All groups share one centre, and each spreads out both ways along 8 directions, with some noise.
In the rows, zero is written as 128.
Some rows, each with its group after it:
[136 213 112 132 121 188  83  37  99  79  82 108 147 175]
Z_998
[159  27  77 113  55 107  23 115 125 128 151  95 113  98]
Z_557
[135 129 124 146 133 144 130 123 116 113  98 128 155 161]
Z_353
[105 155 157  73 156 154 143 101 132 106 137 118 168 118]
Z_557
[133 118 121 179 119 113 160 144 145 126 110 100  87 126]
Z_838
[147 172 129 172 117 170 143 126 125 150 135 165  95 146]
Z_557
[136 102  84  94 136 141  68 114 176 117 137 166 123 148]
Z_998
[128  76  87 164 127 140 122 105 144 144 135 149 110 162]
Z_838
[161 100 113 208 116  98 148 180 158 154  79 165 110 148]
Z_801
[125 124 119 113  91 151  83  77 112 111 159  90 126  95]
Z_801
[147 104  89 129  85 122 104  29 110 120 130  69 136 166]
Z_801
[158 146 123 161  97 140 101 120  90 118  96 124 149 153]
Z_838
[147  78 123 148 121 129 181 131 184 123 139  88  95 125]
Z_838
[110 110 128 111 167 107 168 133 184 140 129 130  99 105]
Z_353
[ 72 103 125  92 148 109 129  97 142 124 167 108 115  75]
Z_557
[106 170 142 143 100 111 110  65 126 153 163 192 144  71]
Z_998
[ 97 138  87 154 126  87  99 125 109 133 138 126  69 138]
Z_998
[137 132 154  80 149 133 157 135 145 135 143 126 152 130]
Z_801
[154  71 127 112 120  82 158  68 153 154  98 128 196 164]
Z_353
[145 123 101 174 111 121  96 175 111 169 134 155  63 137]
Z_999
[170 130 139 139  96 124 129 126 135 156 130 176 165 131]
Z_999
[175 122 157 108  84 103 153  93 146 131 125  68 146  93]
Z_353
[117 135 138 130 118 159 134 119 128 107 143 100 115 104]
Z_353
[174 108 134  47 133 192 132  89 209 125 158 104 117 107]
Z_353
[148 130 127 138 139  91 149 174 161 154 109 141  88 120]
Z_838
[132  89 127  92 184 156 184 140 224 111 124 107 100 134]
Z_353
[ 82 108 118 167 125 109 146 113 135 160 177 156  95  96]
Z_999
[161 134 150  78 130 103 140 177 162 108 113  77 120 102]
Z_838
[122 115 132 130 117 113 112 146 111 138 156 162 144 118]
Z_838
[161 100 132 133 119 161 157 126 139 147 133 106 114 140]
Z_998
[154 140 131 120  89 143  87  95 126 165 157 133  97  77]
Z_801
[161 118 151  94 134 148 131 176 167 129 128 136 131 104]
Z_801
[121 120 116 100 115 114  91 111 139 120 144 133 129 104]
Z_998
[132 180 157 133 115 157 161  92 126 136 160 120 111 104]
Z_557
[168 122 122 155 107 136 131 143 137 163 124 133  92 130]
Z_999
[143 106 148  74 167 131 161 151 184  78  71  67 164 125]
Z_801
[ 94 111 115 113 171  77 125 188 133 111 103 112 110 132]
Z_557
[100  90 155 159 147 149 168 248 155  78 153 178 160 127]
Z_801
[110  99  97  77 134 116  86  96 122 110 145  78 112 127]
Z_999
[157  91 102 175  96 185 100 198 118 112 157 119  77 152]
Z_353
[218 136  88 169  93 133  98 147 146 135  73 156 122 209]
Z_998
[131  67  79 148  94  88  27 143  94 113  91 143 151 139]
Z_557
[195 104 135 148  74 147 123 151 128 126 126 124 157 151]
Z_838
[ 69 155 175 131 111  64 142 111  97 136 155 133 156  27]
Z_998
[168  87  81 107 130 122  99 117 197 130 123 156 113 169]
Z_998
[101 151  98 125 144 110  61 137  98 156 128 174  96 123]
Z_838
[117 120 122 129 118 135  97 130 133 125 145 123 107  86]
Z_801
[ 97 124  86 116 144  89  67 113 113 125 103  96  83 115]
Z_801
[114 137 123 168 129 141 138 131 121 129 125  82  63 100]
Z_999
[141 120 126 101 142 127 118 165 134 110 113 114 127 147]
Z_557
[168 116 148  99  90 179 119  94 159 155 182 148 135  84]
Z_999
[106  94 169  91 142 160  84 215  94 115 145 152 171  67]
Z_998
[101 103  91 128 128 149  55 120  75  99 128 131 152 168]
Z_353
[158  71 100 140  81  75  84 171 125 159 161 131  90 116]
Z_353
[121 131 129 149 122 116 124 136 123 125 126 147 135 120]
Z_999
[127  93 115  86 158  78 143 108 161 157 111 144 147 154]
Z_999
[138 162 140 151 129 172 162  93 144 145 140 160 126 143]
Z_557
[116 122 100 127 170 150 126 122 152 106  97 142 128 176]
Z_557
[ 95 108 130 107 139 104 133 117 139 137 159 116 110  85]
Z_557
[147 119 126 140 100 141 127 138 132 100 130  74 104 117]
Z_838
[103 106 128  16 175 118  81 136 154 107 137 153 181 117]
Z_999
[104  91 114 111 132 135 114  76 123 132 142 158 175 145]
Z_838
[140  86 147  29 165 155 173 147 173 122 184 126 166 161]
Z_801
[ 88 123 135 152 149 119 156 137 148 117 132 135 116  96]
Z_999
[ 96  97 107 105 152 135  98 149 119  76 119  77 123 140]
Z_353
[123 134 130 143 113 163 132 106  95 143 159  97  91 115]
Z_998

New rows, each followed by its group:
[ 79 109 103 115 107 137  76  83  95 138 222 139  96  97]
Z_801
[ 77 144 105 150 175 119 140 133 135 115 112 139  96 143]
Z_557
[138 166 158 156 105 158 113 158 118 151 148 184 122  87]
Z_999
[117 124 125 107 129 141 100 125 130 120 144 138 134 109]
Z_998
[180  96 124 162  59 150 155  49 143 148 160 125 148 146]
Z_801
[189  96 136 121  95 123 139 168 121 122 108  56 127 139]
Z_998
[123 116 103 101 134 121  70 138 116 141 132 149 117 134]
Z_838
[143 123 133 156 103 118 141 130 126 144 140 129 115 108]
Z_353
[164  81  82 145 122 123 118 175 175 136 125 115  55 157]
Z_557
[ 99 136 135 124 146 104 138 131 132 152 142 147 109 101]
Z_801
[116 102 143 153 124  35 186 139 148 140 108  87 122  89]
Z_353
[122 115 124 158 114 129 128 139 129 108 132 131 134 123]
Z_801
[ 95 109 118 129 151 104 125 118 132 125 121 138 135 120]
Z_557
[158 142 115  75 110 134 109 109  82 150 179 134 146 194]
Z_801
[127 112 117 110 136 158  95 146 112 107 129  98 112 134]
Z_998
[159  66 139 140 106 134 187 134 178 119 145 103 142 128]
Z_838
[125 109  78 130 139 133  76 166 126 101 114 113  73 156]
Z_557
[195 146 125  78  85 194  22 135 118  79 103 142 195 141]
Z_998
[135 132 130 130 126 106 136 109 128 148 116 133 137 130]
Z_999
[143 179 164 160 108 135 129 171  95 107  97 133 158 113]
Z_801
[153 131 137 123  89 153 105  76 118 173 166 180 151 111]
Z_838
[158 140 128 102 101 137 114  82 119 150 156 120 132 126]
Z_801
[ 59 129 122 151 213 132 172 149 122 119  82 131 115 158]
Z_998
[132 107 129 158 143 110 168 121 143 133  87 138 160 168]
Z_353
[138 130 116 181  93 118 114 100 120 166 135 149 102 100]
Z_801
[170 146 134 170  55  93  99 127  74 148 121 120 145 115]
Z_353
[147 124 150 100 107 113  98 147  98 142 139 158 182 112]
Z_557
[124  96 124 179 100 102 146 113 114 157 146 151 134 132]
Z_353
[124 131 136 120  97 148  85 133  92 135 169 125 123  84]
Z_998
[153 113 146 129 111 142 156 126 156 147 146 142 134 109]
Z_801
[168 151 134 167  82 104 114 192 117 131 118 109  86 105]
Z_353
[136 178 145  62 111 146  85  66 120 143 159 109 114  64]
Z_838
[148 136  96 176  90 145  97  86 119 103  93  87 105 140]
Z_557
[135 142  92 121 120 138  54 151  91  95 109 105 103 157]
Z_998
[ 98 119  86  93 182 114  84 154 119 154 117  91  30 122]
Z_999
[ 77 172 112 207 147 132 126 170  84 134 114  86   8  86]
Z_999
[165 122 133 116 122 123 126 128 163 165 110 133 104 104]
Z_801
[ 94 131 123 152 138 121 124 148 122 116 127 117  97 106]
Z_999
[173  73 129 116 122 200 166  97 194 138 154 131 133 150]
Z_353
[117 171 100 128 146 117  98  96 126  87  71 115 134 169]
Z_998
[ 90  83  93 178 118 104 105 113 147 133 140 138  85  82]
Z_801
[139  91 113 114 135 103 151 113 188 137 128 131 123 137]
Z_998
[106 128 119 111 109 108  76 105  83 108 140 103 139 105]
Z_353
[155 149 118 134  94 144  83 131 107 130 138 111  99 115]
Z_838
[146 181 176 107 109 130 125 127  83 125 110 137 196 116]
Z_557
[143 148 129  29 144 145  86 138 105  86 122  67 149 152]
Z_801
[121 153 105 163 116 126  94 136 102 130 117 119  81 121]
Z_838
[130 161 102  60 161 112  36 140  78 149  92 103  81 134]
Z_999
[122 122 117 119 123 137 102 118 117 108 124 102 127 129]
Z_838
[153 115 142  99 112 124 132 124 140 135 137 139 160 120]
Z_838
[130 110 116 114 140 117 128 156 151 112 118  90 100 123]
Z_838
[120 120 109 191  89  65  84 200  42  91  91  76 125 138]
Z_353
[101 125 139 176 119 143 157 137 148 150 172 162  99  78]
Z_999
[148 151 158  53 132 214  82 132 143 114 157 111 115  63]
Z_999
[155  80 120 109 114 124 117 153 156 142 148 140 125 116]
Z_998
[153 124 122 153 124 101 154 123 145 152  93 132 126 147]
Z_801
[132 134 125 104 124 109 142  64 148 108 114  82 138 127]
Z_998
[101  59  96 102 113  82  33 105  99  97  99 108 180 111]
Z_557
[133 164 111 200 114 125 134 117 108 163 118 163  90 156]
Z_998
[ 97 133 102 158 151 186  89 154 101 107 139 163 105 161]
Z_353
[121  92 114  84 129 101 113 105 139 121 128  95 141 119]
Z_353
[115 134  86 113 139 162  83  84 130 109 146 124  97 147]
Z_998
[ 92 148 151 138 132 110 152 113 114 103 124  97 146  96]
Z_838
[188  49 148 120  62 177 172 111 177 105 195  74 152 113]
Z_838
[ 84 183 115 120 104  81  50  76 111 112 154 178 137  74]
Z_998
[163  65 115  92 102 151 112  96 171 135 163 115 132 118]
Z_557
[ 57 132 137  78 169 125 113  98 113 105 137 141 179 113]
Z_557
[144  83 133 105 127  93 175  95 178 141 122 105 148 123]
Z_353
[111 170 142 135 121   7 122 177 111 142  95 100  85  56]
Z_353
[ 76 106 144 178 153 110 178 179 152 134 147 183 124 104]
Z_801
[142 121 100  95  64 115  17  90 162 153 219 225 128  66]
Z_998
[103 134 138 181 103 126 119 135 120 126 137 147 117  74]
Z_801
[117  72  91 110 120 125  64 141 134 135 161 153 112 122]
Z_557
[ 98 133 159 122 125 137 176  93 140  94 144  52 122  75]
Z_353
[139  84 103 109 110 132  81 120 132 124 134 136 140 132]
Z_557
[ 81 180 120 179 128  94 155  63  95 139 132 110  87 119]
Z_998
[163 124  94 118  86  79  77  89  81 129 104  95 152 180]
Z_999
[136 108 160 169 111  89 194 200 147 117 135 119 132 107]
Z_838
[118 109 121 148 116 103 122 129 130 156 142 157 120 109]
Z_557
